The rows of a group lie close to one hidden flat surface of 8 dimensions, which passes through zero. Surfaces can cross.
In the rows, zero is written as 128.
Known rows, each followed by its group:
[129 173 159 110 151 134 114  89 133 111 124 122 130 109 123 135 144 148
 112 138 138]  Gomo
[ 96 183 130 119 183 139 142  35 102 111 100 153 102 114  94 128 164 193
 106 101 133]  nozo
[112 103 114 126 127 111 102 120 122 140 118 113 100 104  98 107 129 138
 126 145 132]  vugav
[128 134 109 163 158  98 136 150 104 136 113 146  80 125  87 125 134 125
 107 111 125]  vugav
[148 161 146 128 145 138 168  96 116 113 111 142 177 143 143 146 127 139
 139 112 107]  dur
[128 126 101 114  98 112 169 121 129  90 125 113 175 151 153  91 144 107
 213  93 100]  Gomo
[132  82 110 133 122 114 120 159 156 171 129  88 140 109 117 113 110 107
 135 136 128]  nozo
[142 119 144 126 167 121 192  90 133 142 104  88 165  81 123 107 121 131
 127 156 104]  Gomo
[ 91  44 160 100 101 178 144 114 180 187 127 150 121 119 125 175  79 134
 111 152 171]  dufud
[125 157 103 153 106 135 119 164  93  78 135 173 101 148 140 145 120 117
 119 124 124]  Gomo
[113 112 137 118 135 137 132 140 168 153 138 120 102 109 112 139 118 116
 119 121 166]  dufud
[135 174 143 120 155 145 138 113 111 109 163 137 115 142 175 115 157 138
  89 139 114]  nozo
[ 89 133 157  80 122 173  85  86 179 180 157 151 134 178 131 195 145 206
 112  56 195]  dufud
[ 96 143 112 131 145 138 140 116 114  86 135 148  47  82 128  97 132 116
  93 170 141]  dur
[155 107 156 127 123 130 145 144 164 164 114 114 183 134 119 166 102 107
 151 115 132]  dur
[127 114 122 141 121 136 151 171 142 128 143 137 103 120 138 140 102  90
 113 143 139]  nozo
[135 113 193  83 124 139 121  96 160 147 144 106 149 119 152 127 138 138
 126 164 144]  dur
[118  92 139 115  98 150 116  94 108  97  94 115 155  68 133 138  77 158
 117 225 108]  Gomo
[ 93 101 100 118 108 131  83 154 145 149 167 129  63 138 132 104 142 124
 111 120 163]  dur
[152 156 111 152 151 150 147  80 133 146  82 132 197 125 116 120 113 103
 138 115  93]  dufud
[129  76 172 116  97 120 128 150 130 112 119 123  99  79 124 133  93 105
 125 215 140]  dur
[139 114 186  92 110  96 144 120 112 101 140 111 138 139 151 105 160 139
 163 156 110]  dur
[132 113 123 136 121  93 166 114  65  92 101 127 154 137 126 113 137 160
 160 139  77]  dufud
[124 119 128 135 110 134 116 151 142 123 127 147 106 125 117 137 109  94
 135 130 148]  nozo
[138 152 127 123 150 118 114 113 148 140 129 106 129 119 115  94 151 107
 137 111 137]  nozo
[131 189  68 173 193 118 185 150 124 118 143 136  84 128 125  87 152  77
 104  73 118]  nozo
[121 119 105 135 114 117 101 156 107 114 139 126  96 128 129 117 133 131
 119 141 126]  dufud
[107  94 178  95 139 140 134 123 174 182 142 124 120 128 111 178 124 160
 112 111 179]  vugav
[116  94 107 118 103 129  62  95 114 151 106 102 160 120 114 113 124 177
 130 155 111]  vugav
[109  98 169 102 124 155 178  98 156 144 125 157 132 135 134 161 115 135
 137 124 149]  dur
[105  75 132  98 125 124  96  82 154 173 106  84 148  90  93 119 126 172
 140 143 145]  vugav
[ 94 121 121 119 104 139 123 157 128 127 156 163  88 169 130 175 130 161
 121  79 166]  dufud
[112 119 150  72 107 139 123  92 170 123 149  86 158 122 155 115 144 153
 164 127 149]  vugav
[155 161  76 174 114 148  56 145 109 155  98 141 206 165 121 175  94 153
 113  94  97]  dur
[113 151 123 123 121 117  88 128 116  93 131 121  84 104 115 113 146 140
 117 149 144]  nozo
[118 164  56 148  94 116  93 152  66  80 136 148 137 190 151 118 155 168
 150  81  86]  vugav
[149 142 115 152 145 134 128 134 157 143 105 120 138  99 108 126 104  74
 128 130 132]  dufud
[137 130  97 156 176 105 182 122 111 143 107 113 137 115 103 110 134 130
 125 100 101]  Gomo
[104 105  72 149 105 121 109 144 107 136 113 137 122 139 100 139 117 153
 138  99 127]  vugav
[117 115 123 113 113 116  68 112 119 168 133 124 146 181 124 121 165 179
 141  85 129]  Gomo
[141 139 131 115 109 123 105 140 119 111 160 116 134 150 169  95 149 120
 134 141 112]  Gomo
[124 122 126 129 117 120 124 124 112 120 112 134 134 132 117 137 128 151
 141 124 121]  nozo
[129 152 159 111  99 154 135 169 132 100 178 167 116 185 188 175 131 130
 121 106 149]  vugav
[134 140 106 139 154  89 112 139 136 129 116  86 110  92  89 101 143 121
 138 119 131]  dufud
[128  87 122 143 139 122 129 116  89 180 113 137 158 161 121 145 129 188
 104 120  91]  Gomo

New rows. What belongs after each?
[104 194 130 122 159 196 175 120 164 102 184 187  57 141 179 130 132  81
  72 108 168]  dur
[108 131  71 147  92 125 106 141  97  72 102 138 111 106 111 121 105 124
 150 139 119]  Gomo
[136 125  72 171 151 155 147 138 123 199 137 167 153 204 146 117 131 106
 101  66  95]  nozo
[148 137 163  98 129 114 115 116 144 138 154  98 156 150 156 107 166 138
 149 119 125]  dur
[145 166 115 131 160 106 135 117 107 115 146  97 147 139 150  83 171 146
 130 112  91]  nozo
[130 120  89 139 143 168 126  63 134 166 108 129 169 122 145  71 117 108
 111 146  90]  dufud
[144 130 135 134 130 150 137 138 159 166 143 148 142 159 147 122 123  76
 120 108 130]  nozo
[ 98  93 149 103 101 151 149 121 134 135 142 169 108 165 146 152 128 145
 134 115 148]  dur
[112 115 116 128 111 155  84 107 138 165 113 144 149 146 117 154 116 158
 120 115 140]  dufud
[154 164 119 152 131 109 129 170 109  90 139 122 118 124 140 108 134  90
 130 138 110]  dur
[137 143 159 108 150 124 190  95 107 105 124 112 170 123 151 138 138 170
 137 128 102]  nozo
[170 169 117 176 164 134 141 118  84 144  96 160 189 169 126 160 122 145
 104  95  77]  vugav
[142 160 163 105 176 102 208 118 147 101 151  92 114 102 144  93 168 106
 147 120 130]  dufud
[123 115  74 150 146  93 154 134 125 154 112 108 133 138  95  98 144 125
 160  68 115]  Gomo
[115 167 100 128  97 124  50 157 133  91 150 138  76 134 127 111 145 111
 133 115 159]  Gomo
[130 126 170 108 142  94 167 157 149 112 142 102  96 104 112 145 142 128
 142 120 161]  dufud
[113  90 130 125 124 113 173 128 128 133 112 133 124 132 107 135 124 129
 160 107 136]  dur
[131 130  86 166 121 155 156 136 104 147  97 174 200 187 118 206  95 164
 139  53 104]  vugav
[134 168 160 101 154 126  70 108 158 135 155 101  98 107 127 108 162 132
  97 140 160]  Gomo
[117 142 103 142 119 120 107 106 107 120  93 160 130 154  89 135 134 143
 153  84 124]  nozo
[101  95 109 128 140 127 123 118 135 149 115 112  99  85  93 132 115 149
 106 149 147]  nozo
[149 128 132 145 133 102 179  91  75 108  64 136 205 140  99 160 118 169
 175 104  73]  dur
[108  83 177 104 109 124 106 110 105 153 119 159 114 150 113 172 128 197
 110 145 141]  vugav
[118 144 130 112 151 113  94 118 140 119 146  86  84  77 119  93 147 137
 104 162 147]  nozo
[126 105 114 149 139 146 181 133 157 167 107 154 139 140 104 155  95  86
 139  88 136]  nozo
[112 121 141 120 117 156 138 106 118 110 124 162 109 121 138 146 113 141
 106 159 131]  dur
[146 185 171 115 164 139 145 116 157 104 150 119 110 101 148 120 145  96
 105 146 147]  Gomo
[155 130 159 125 113 178  96 161 173 158 159 135 149 133 173 164  91  89
  87 168 146]  vugav
[127 118  92 155 140 101 161 163 114 114 115 118  97 103 102 106 119  94
 140 127 118]  dufud
[133 113 139 134 159 125 167 105 132 160 110 121 149 115 110 138 122 145
 120 123 119]  Gomo
[131 156 168 103 180 102 192  96 159 130 133  92 139 116 109 136 165 149
 157  77 149]  dufud
[148 121 149 133  93 140 174 146  89 106 137 174 175 202 189 151 123 134
 149 118  84]  Gomo
[116 130 131 109 148  95 184  81 126  94 109  96 118  88 106  74 158 125
 175 127 122]  vugav
[141 123 119 148 115 131 220 131  87  84 106 157 171 145 157 142 103 117
 157 131  75]  Gomo
[133 162 126 143 139 157 110 103 142 155 129 182 135 184 133 121 141  96
 122  81 129]  nozo
[111 147 150 120 153 146 158 106 146 112 124 141  86  93 109 143 124 118
 111 138 162]  nozo
[ 99  70 162  96 126 130 155 100 165 162 124 118 106 100 108 128 125 138
 136 146 162]  dur
[130 166  81 154 109 130 117 172  94  89 152 160 121 180 156 136 136 126
 128  90 111]  vugav
[107 140 105 128 135 111 102 131 156 150 128 126  98 140  83 129 150 123
 148  62 169]  Gomo
[129 136 146 105 113 103 119 157 123 102 175 119  93 151 164  87 169 112
 141 128 133]  dur
[159  87 133 131 153 108 170 148 124 184 157  84 160 145 168  75 149 118
 116 141  83]  Gomo
[115 137 107 139 141 132 130 134  94 117 148 131  94 118 143 121 134 159
  82 144 117]  nozo
[139 137 132 132 114 114  96 114  86  99 123 133 122 130 139  93 141 132
 124 170  99]  vugav
[ 83  38 114 110  92 100  56  89 130 174  57  93 150  80  36 152  98 206
 166 148 149]  nozo
[107 165 103 101 165 163 107  68 155 160 173 120 120 155 166  72 178 147
  96  91 134]  dufud
[158 155 197 108 157 124 146  55 102 132 108 130 185 142 143 128 152 168
 122 150  92]  vugav
[141 166 131 155 159 130 151 148 112 128 138 160 105 149 129 150 136 119
  95 106 126]  Gomo
[117  69 159 133  78 151 179 173 139 111 109 167 119 111 119 209  55 104
 142 160 156]  nozo
[120 127 146 104 163 121 174  87 142 138 132 104 134 116 131 105 156 149
 140 115 128]  dufud
[127 126 124 124  86 136 170 144 137  92 128 155 146 161 150 140 118  89
 189  98 130]  Gomo
[ 78 126  67 115 178 130 142 119 168 161 183  95  44 114 130  53 177 120
  99  85 165]  dufud
[150 152  97 164 179  96 144 159  97 151 154 118 109 157 136  93 167 128
  91 100  96]  Gomo
[164 191  55 195 193 115 112 128  96 168 101 116 185 158  99 129 142 151
  99  57  75]  vugav
[143 146 139 127 133 124 139 138 143 119 139 124 131 133 139 117 136  93
 140 119 130]  nozo
[144 143 121 155 208 117 191 132 141 158 125  99 106  80 102 108 130 102
  91 127 123]  Gomo
[132 185 121 135 107 140  52 116 104 105 136 184 112 188 142 113 160 119
 123  99 125]  nozo
[ 93  63 126 121 117 146 190 103 125 152 108 154 137 136 121 149 102 153
 139 122 126]  dufud
[101 153 104 147 146 151 198  89  90  91 106 188 111 140 119 151 126 149
 124  93 114]  dur
[123 148 154 114 145 119 184 124 134 101 141 136 107 136 135 132 152 123
 147 104 138]  vugav
[127 103 104 147 101 122 138 107  92 101  77 140 149 106 110 107 100 110
 153 171  89]  vugav
[107  93 134 120  89 149  75 164 151 152 147 145  91 128 130 163 101 125
 100 149 171]  dufud
[118 102 118 117  95 132 110  90 104 116  97 127 172 133 128 122 118 163
 157 148 103]  vugav
[108  93  88 146 127 128 130 142  90 141 131 121 121 128 134 132 116 179
  97 142 105]  nozo
[126 145 104 124 135 101  98 108 103 113 125 104 116 117 123  77 161 146
 135 133 107]  vugav
[126 139 117 134 143 120 129 145 146 122 135 115  89 101 114 112 130  95
 124 131 146]  nozo
[129 158 106 121 129 113 143 111 123  89 124 110 141 124 130  98 145 121
 167 108 115]  Gomo
[157 131 142 157 119 143 113 141 101 126 110 164 137 131 138 140  99 100
  99 178 101]  vugav
[144 147 125 119 106  97  67 137 114 105 139 103 140 140 135  93 155 133
 158 134 115]  nozo
[134 118 139 130 131 137 155 150 166 140 129 131 122 114 124 136 106  76
 136 127 149]  nozo
[140 127 115 135 105 127  76 136 140 156 124 139 147 165 124 111 133  97
 146 102 126]  nozo
[ 87 105 112 127 140 155 164  76 126 149  96 160 121 121  95 156 109 170
 121 110 138]  dur
